The same things were measured in two ways. Each way mixes the same 10 hidden numbers, adds some noise and spreads widely along 6 directions of its own, which tell nothing about the thing.
In the rows, zero is written as 128.
Some things both ways: the first way, then the second way.
[101 109 153 185 168 155  95 170 169 187 127 137 119 147  77 173 140]
[ 77  86 105 133 110 121 114 120 112 121  62 137 108 119 162 119 135]

[114  83 104 149 201 119 186  63 145 145 150 108  96  92 113 128 145]
[104 141  99 149 126 160 153 112 135 116 138 112  43 157  88 132 146]

[153 124 128 164 118  76 147 106 137 111 148 132 132 131 116 113 144]
[207 150 127 147 142 162 194 106 157 108 182 109 110 160  88 154 157]

[133 153  90 247 151 124 143 105 154 168 179 143  91  56 144 143 143]
[102  95 102 116 201 107 111 143 109 172 117 151 190 123 137 132 104]

[ 89 102 170  92 175 147  69 111 133 157 121  61 109 153 108 153 120]
[130 130  59 138  92 153 141 124 150 141  85 144  53 137 117 167 146]

[122 119 127  69 142 120  90 119 137 114 168  72 120 158 105 124 114]
[148 142 123 142 148 136 125 143 156 127  81 105  73 160 113 133 118]

[131 112 102 153 128 143 120 102 123  87 177 131 129 135 124 110 120]
[136 135 127 166 154 138 170 108 130 146 116  69 104 166 108 133 131]

[113 145 122  38 134 135 151 181  90 131 161 112 135 129 137 134 145]
[105 121 132 136 141  95  98 115 114  51 115 128  63 142 126 129 146]

[132  93 116 135 108 141 156 120 108  86 144 115  91 104 142 120 126]
[134 116 121 127  99 157 134 149 147  97 100 160 111  96 142 146 137]

[123 147 149  64 127 107 127 146 149 118  84  93 135  98 153 126  80]
[145 132 135 102 125 117  84 118 122 129 153 136 140 115 132  98 138]

[166 131  70  91 140  92 156  98 106  90 134 117 121  94 176 108 118]
[138 128 118 122 110 114 122 168 128 144 170 156 150 111 108 133 149]

[127 102 105 121 107 137 109 119 111  78 169  77  88  93 174 130 106]
[104 112  93 101 157 158 100 152 117 129 117 148 123 104 130 125 167]

[159 121  80 163 146  85 195 115 120 127 131 139 136 105 148 139 115]
[153 139 179 119 134  94 129 181 165 151 121 180 229 111 148 107  85]

[144 105  86 196 142 172  87 122 133 120 107 130  99 135 158 132 130]
[171  98 110 125 106  77 152 158 125 149 126 156 152 152 134 154  87]

[142 116  98  74 102 188 160 154  64  92 160 130 169 122 200 126 111]
[136 152 102 130 134 160 182 170 174 163  94 158 119 152 109 141 117]

[106 190 113 173 124 157 130 117 128 113 137 134 114  76 165 128  71]
[ 69 132 115 130 195 150 126 130 120 139 149 107 132 154  89 127 178]

[119 101 110  54 105 132 160  98  94  83 144 149 139 112 123  84 114]
[144 133 158 163  79 110 176  55 117 118 120  41 108 175 165 135 136]

[129 106 138 123 132 165 116 163 109  90 120 102 141 155 168 151 104]
[127 129 130 120 109 140 107 164 132 141 106 157 142  75 134 109 123]

[117 126 135 198 158  88 132 139 156 147 178  94 104 151  78 170 117]
[146  84 115 148 136 143 146 110 131  86 119 127 126 134 142 123 178]

[174 106 128  82 117 125 123 184 141  97 161 140 190 164 134 132 118]
[167 146 126 114 159 152 110 175 168 124 177 201 157 102 118  75 108]

[157  61  83  86 133 105 101 105  95  91 140  83 101 147 145 120 143]
[141 160 120 128 173 130 128 138 129 117 152 123  80 139  70 147 119]

[101  71 130  96 155 127 108  74 146 129 159  78  82 113 105 117 154]
[120 177 123  98 197 152  89 156 151 114 136 145  78 138 115 119  95]

[139 102  86 173 137 130 132  96 149  95 164 107 102  89 152 129  87]
[127 127 120 109 147 119  64 156 111  94 187 152 130  96 131 103 143]

[117  96 122  93 141 177  76 116  83 143 111 107 116 157 130 146 108]
[ 58 125 127 136  81  98 116  91  91 122 114  84 108 133 150 164 137]

[120 152 113 129 113 158 153 127 109 119  95 145 105  90 147 112 100]
[110 108 120 145 100 140 176  91 105 109 137  75  93 165 115 157 168]

[102 125 144 119 144 219 108 145 118 117 130 124 138 140 171 124 150]
[130 128 123 124 158 127 152 124 121 186  96 100 124 160 133 116  61]

Other things, the second way, with their names:
j_109: [141 107  97 104  96 115 107 176 146  79 188 226 149 101 163 135 133]
j_742: [167 128 122 137  84  91 149  95 142 114 148 128 129 160 141 161 127]
j_62: [138 109 112 140  91 135 155 125 125 106 172 141 142 116 157 140 153]
j_301: [ 92 141 181 129 168 139 111 189 146 157  93 149 211  75 147  89  97]
j_526: [151 146 150 115 102 107 135 100 132 116 184 140 135 143 129 116  97]
j_518: [187 157 122 120 128 144 138 165 188  99 155 170 116 147 126 154 115]
j_549: [153  87 121 126 119 142 182  72 113 127  86  96 130 163 173 123 137]
j_555: [ 96 151 135 144 128 135 136 116 127 126 144  99 104 137 114 134 128]
j_573: [ 99  94 111 120 133 128  90 121  91 128 105 112  99 107 111 134 147]
j_407: [145 188 129 131 184 147 127 180 170 145 182 142 122 144  62 136 106]
j_431: [111 126 149 133  87  97 113 116 132  81 144 148 126 131 141 108 158]
j_991: [145 145 156  96 181 102  58 163 122 146 165 178 203  56 119 108  74]
j_887: [113 133 122 130 135 114 128 121 105 146 122  97 108 133 102 155 138]
j_418: [131  79 106 132 127 170 166 114  77 156 163  69 135 134 140  98 152]
j_226: [115 134 107 137 155 117 126 153 140 147 102 162 129 118  97 128 138]
j_886: [107 120 112 161 100 136 168  74  87 130 180  46 103 158 102 151 210]
j_190: [101 112 142 143 141 129 170  89 114 186  47  77 178 133 151 147 127]
j_30: [138 134 135 130 155 132 130 139 154 158  62 154 152 112 136 115 109]
j_837: [ 82 135 140 156  99  88 120 142 145  71 113 149  93 134 126 165 130]
j_815: [120 183 148 148 128 110 167 105 153 116 121 100  84 183  76 164 162]
j_79: [140 129 123 140 145 120 131 128 132 115 153 149 149 106 100 150 141]
j_24: [170 125 113 115 150 117  86 161 138  96 155 172 106 113 141 117  83]
j_214: [ 90 126 166 147  72 151 167  67 109  96  92  44  63 162 116 130 189]
j_155: [157 135 133 120 102  79 108 150 150 112 116 147 127 153 132 149 139]
j_303: [126 163 184 177 163 110 133 115 165  92  83  90 102 150 101 151 113]
j_651: [145 136 139 142 147 163 133 155 149 123 104 133 131  92 134 122 127]
j_255: [168 110 145 109 162 142 143  98 126 159 153 116 194 147 137  81 141]
j_917: [131 170 116 121 137 111  80 128 158  91 150 159  85 125 111 156 121]
j_807: [129 119 125 134 156 153 164 100 117 133 164  91 130 163 129 107 145]
j_479: [158  95 106 177 127 152 213  74 122 114 158  79 107 172  94 162 176]
j_587: [122  71 117 119 122 148 139  95  82 130 113 117 160  91 171 113 143]
j_121: [110 113 130 124  71  91  94 127 128  67 117 133  77 156 146 129 164]
j_600: [109  89 143 111  84 144 114 128  83 136  85  81 136 100 177 107 163]
j_849: [134 122 156 107 145 129 122 150 126 144  84 145 181  77 155 146  79]
j_578: [101 136 108 140 131 154 146 155 136 115 153 147  88 136  95 107 140]
j_955: [136 143 116 121 117 144 137  92 137 116 130 101  83 166 111 136 178]
j_958: [144  93 155 138 106 111 138  83  82 134 160  78 169 112 178 115  90]
j_909: [ 97 138 143 128 118 129 120 113 122 140 103 113 151 101 156 148 117]
j_14: [134 122 108 106 126 127 166 144 126 182  96 137 176 137 134 154 151]
j_591: [119 115 121 135 157 142 127 154 138  85 108 176 112  94 115 134 114]
j_816: [154 124 135  96 106 144 144 130 127 155 168 158 184 103 164  97  99]
j_993: [ 79 142 119 129 137 137 125 104 100 154 124 102 115 113 109 130 147]
j_793: [108 155 143 129 132 139 138 154 135 112 172 121 122 150 119 105 145]
j_713: [ 99 137 150 110 114 121 133  86  98 191 140  89 178 134 141  99 121]
j_28: [192 103  94 117 124 114 148 128 126 109 228 165 151 149 117 139 145]
j_328: [154 122 144 141 103 126 155 155 143 116 130 125 131 141 145 122 119]
j_320: [152 160 142 133 144 112  83 134 152  41 166 138  61 135 112 151 129]
j_661: [103 129 135 152  95 115 127 124 112  87 194 121 130 106 123 145 178]
j_543: [128 155 109 140 151 130 149 116 139 109 138 113  43 178  59 159 141]
j_981: [108 135 133 108 149 144 122 151 133 160  62 107 109 145 124 135  95]
j_820: [134 149 126 119 100 111 131 136 140  77 156 130  94 153 156 173 129]
j_365: [124 111 146 122  87  98  84 158 120 101  83 135 126  94 166 134 140]
j_775: [111  61 130 137  88 117 171 107  93 120 115 103 169 129 170 157 146]
j_206: [164 146 101 146 120 169 178 146 152 155 162 124 126 145 112 107 171]
j_647: [118 107  91 142 129 128 113 110 119 112  84 110  54 150 102 125 171]
j_547: [ 79 113 126 154 129 118 173 103 102 164  84  89 142 142 112 147 150]
j_694: [154 160 123 132 113 129 175 210 193 180  65 178 162 141 120 158 124]
j_621: [128 128 123 127 130 161 131 141 132 127  75 108  86 116 135 140 113]
j_143: [185  79  88 113 148 171 177 121 143 178  84 143 161 146 158 113 116]
j_396: [ 88 105 154  91 125 126 110 137  88 199  74  92 195 107 176 101 106]
j_326: [103  98 109 143  65 109 148 100  94 121 185 103 129 147 127 135 204]
j_653: [150 142 145 114 135 133 117 120 128 150 158 125 149 110 110 112 120]
j_986: [122 137 139 117 135 132 102 145 128  65 200 158 111 109 115 116 149]
j_634: [ 76 163 152 135 111  97 102 142 131 111 156 151 137 101 113 130 149]
j_81: [ 94 178 172 139 123 102  87 170 145  84 124 124  83 122 109 112 131]
j_53: [152 144  93  91 114 114  94 183 167 127  82 183  79 153 130 139 114]
j_868: [138 151 140 125 190 121 141  97 136 174 109 118 145 158 115  98  82]
j_903: [ 98  91 120 157 161 122 129  30  65 118 112  29  83 156 105 129 176]
j_961: [143 104  86 138 164 132 122 139 125 150 118 170 146  89 125 131 117]
j_329: [120 106 141  88 121 149  99 142 121 159 119 134 170 119 157  70 142]
j_455: [152 153 126 127 152 130 117  91 131  94 177 126  78 148 117 107  92]
j_665: [124 137 118 134 195 157 136 141 129 145 115 131 130 106  89 136 150]
j_234: [139 141 146 135 176 159 143 128 124 139 165 101 159 118 115 104 140]
j_268: [133 148 143 121 175 133 102 147 132 161  88 123 134 115 117  87 102]
j_601: [104 143 110 122 117 150 122 153 141 129 145 129 117 135 128 134 158]
j_499: [178 100 100 115 124 143 125 121  88 104 228 114 130 109 155 129 140]
j_529: [101 168  82 126 171 164 109 179 142  78 183 164  22 127  61 149 133]
j_983: [134 113 139 131 140 130 137 179 120 174 117 119 162 116 134 100  87]
j_504: [125 141 177  99 149 115  63 134 117 125 170 155 198  52 156 105  65]
j_382: [135 122 124 134 138 103 120 130 115 108 159 130 109 133 110 134 114]
j_397: [112 154 109 103 180 148  98 102 109 119 171 140 106 103 115 118 119]
j_640: [108 133 181 106 116 124  62 115 100 120 137 100 169  70 179  87 128]
j_335: [102 116  99 140 114 126 118 138 123 119 105 130 113 115 129 155 167]
j_756: [128 156 138 143 158 115 123 118 146  87 149 154 109 118  87 143 145]
j_70: [102  69  85 143  77 137 179 146  91 157 129 100 136 143 148 139 171]
j_173: [174 145 105 136 175 134 174 132 155 189 135 117 136 184  84 138 112]
j_415: [128 113 110 112 106 117 135 103 107 146 110 124 120 133 129 139 133]
j_954: [ 96 127 145 151 110  77 124  72 136  70 104 123  81 168 124 158 114]
j_178: [153 119 140 130 117 127 144 139 124 149 140  90 134 170 154  84 109]
j_475: [140 102 117 122 119 151 128  77  78 157 138  65 117 114 156 105 130]
j_324: [ 81 127 137 117  90 143 105 120 134 125  74 105 108 136 162 115 158]
j_77: [140 162 149 135 165 134 137  80 141 118 143 114 137 127 110 145 133]
j_773: [152 120 123 143 180 138 138 143 146 126  92 138 114 128 128 120  70]

Some of these things the first way, each followed by its name:
[108 172 127 112 147 191 155 171 146 143 137 132 180 140 151 136  89]  j_178
[106 163 125 116 107 115 151 116  95  61 141 110  91  66 176 104 127]  j_665
[120 146  88 129 155 138 205 126  62 138 123 119 126  81 187 155  98]  j_547
[141 126 129 154 132 127  81 141 155 121 109  99  85 114 134 134 121]  j_573
[122  98 143 206 174 132 122 127 157 183  93  99 109 117 142 177 132]  j_415
[158 149  87  58  95 140 133 103  92  46 165 117 139  86 207  78 115]  j_173
[178 117  58 162 129 125 184 126 145 116 177 179 136  91 142  90 163]  j_983
[138  88  91  67 147  85 173  94  88 135 119 100 110  76 145 129 124]  j_993
[127 103 109 123 138 145 127  92 116 101 137 139 120 122 120 106 117]  j_555
[128 145 119 189 127 155 131 151 162 135 126 154 117 118 118 124 131]  j_418
[119 124 125 119 130 125 161  89 142 101 145  99 124  69 177 118 100]  j_955
[132 120 153 109 133  75 150 129 160 155 132 121 139 113  93 125 134]  j_640
[125 169 130 146 179 127 123 134 127 166 112  78 120 144 153 171  96]  j_28
[ 89 129 146  75 126 176 132 137 105  68 110 116 134 101 189 117 111]  j_868
[168  90 122 142  96 164  73 167 148 132 159 135 143 158 139 125 168]  j_981
[134 119 144 134 120 138 164 165 138 130 100 152 160 134 135 130 130]  j_214
[125 170 171  95 135 167 137 190 127 163  75 152 202 134 182 148 121]  j_713
[120  96 132  91  99 166 111 134 100  82 163 101 105 133 144 105 144]  j_621
[141 144  98 139 120 127 126 109 143 101 145 123 133  91 178 113 103]  j_155
[131 129 116 154 130 155 144 122 170 119 176 146 111  75 130 100 148]  j_24
[103 176 142 135 169 148 149 174  76 197 116  85 109 165 129 190 125]  j_775
[128 110 122 211 142 153 135 106 168 134 127 188 112  88 104 114 145]  j_954
[ 98 126 150 159 154 202 118 170 110 126 173  98 126 174 136 167 136]  j_773
[ 99 140 127 105 132 181 119 143 102  77 118 109 125 161 148 122  93]  j_328
[122 139 134  29 100 162 114 180  83 115 100  91 134 125 186 132 115]  j_396
[165  91  87 160 129  89 136 132 183 143 174 135 126  80 112 123 125]  j_647
[122 127 124 178 115 155 147 104 149  94 120 180  95  81 120  82 149]  j_958
[152  90  96 101 130  99 168 161  85 133 157 117 105 130 109 143 150]  j_591
[151  94 142  84 141  89 130 127 113 123 121 102 113 139 112 125 160]  j_504
[124 157 130 119 136 106 115 126 102 104 122 107  98 151 104 124 107]  j_479
[140 102 111 164 118 123 130 116 115  74 167 118 129 142 141 128 113]  j_234
[128 114 133 101 109 116 132 139 104  76 176 113 125 147 119 112 138]  j_651
[156 161  86 128 137 126 195 134 132 153 153 168 140  63 149 108 151]  j_382
[102 100 159  27 133 119 117 138  98 137 100  85 110 111 127 133 127]  j_397
[130 172 158 123 115 178 100 164 126 138 121 156 184 145 154 131 115]  j_742
[120  33 119 143 168  65 107  76 130  92 153  63  70 143 102 147 151]  j_30
[136  89 128  92  98 161 117 142  44  68 149  71  94 151 190 134 158]  j_849
[151  95  86 137 135 101 162 111 130 118 180 106 109 101 137 129 143]  j_365
[ 83 154 134 104 164 139 162 104  89 129 120  98  98 116 126 136 100]  j_62
[157  84  99 165 121 100 110 108 133  86 184 135  93  95 123 113 161]  j_961
[118 145 117 118 123 141 155 155  84  89 131 130 137 139 143 137  93]  j_301
[145  38 101 149 181  80 134 110 143 130 172  60 121 159 124 171 136]  j_268
[162 123 129 177 127  91 111 165 164 170 175 138 147 131 101 150 153]  j_903
[139 110 135 124 113 139 110 160  67 126 171 108 150 170 155 163 151]  j_190
[107 133 178  57 140 169 127 190  88 136  76  97 158 166 165 163 116]  j_816
[113 120 101 116 157  90 130  61 123 116  86  93  55  72 136 104 119]  j_887
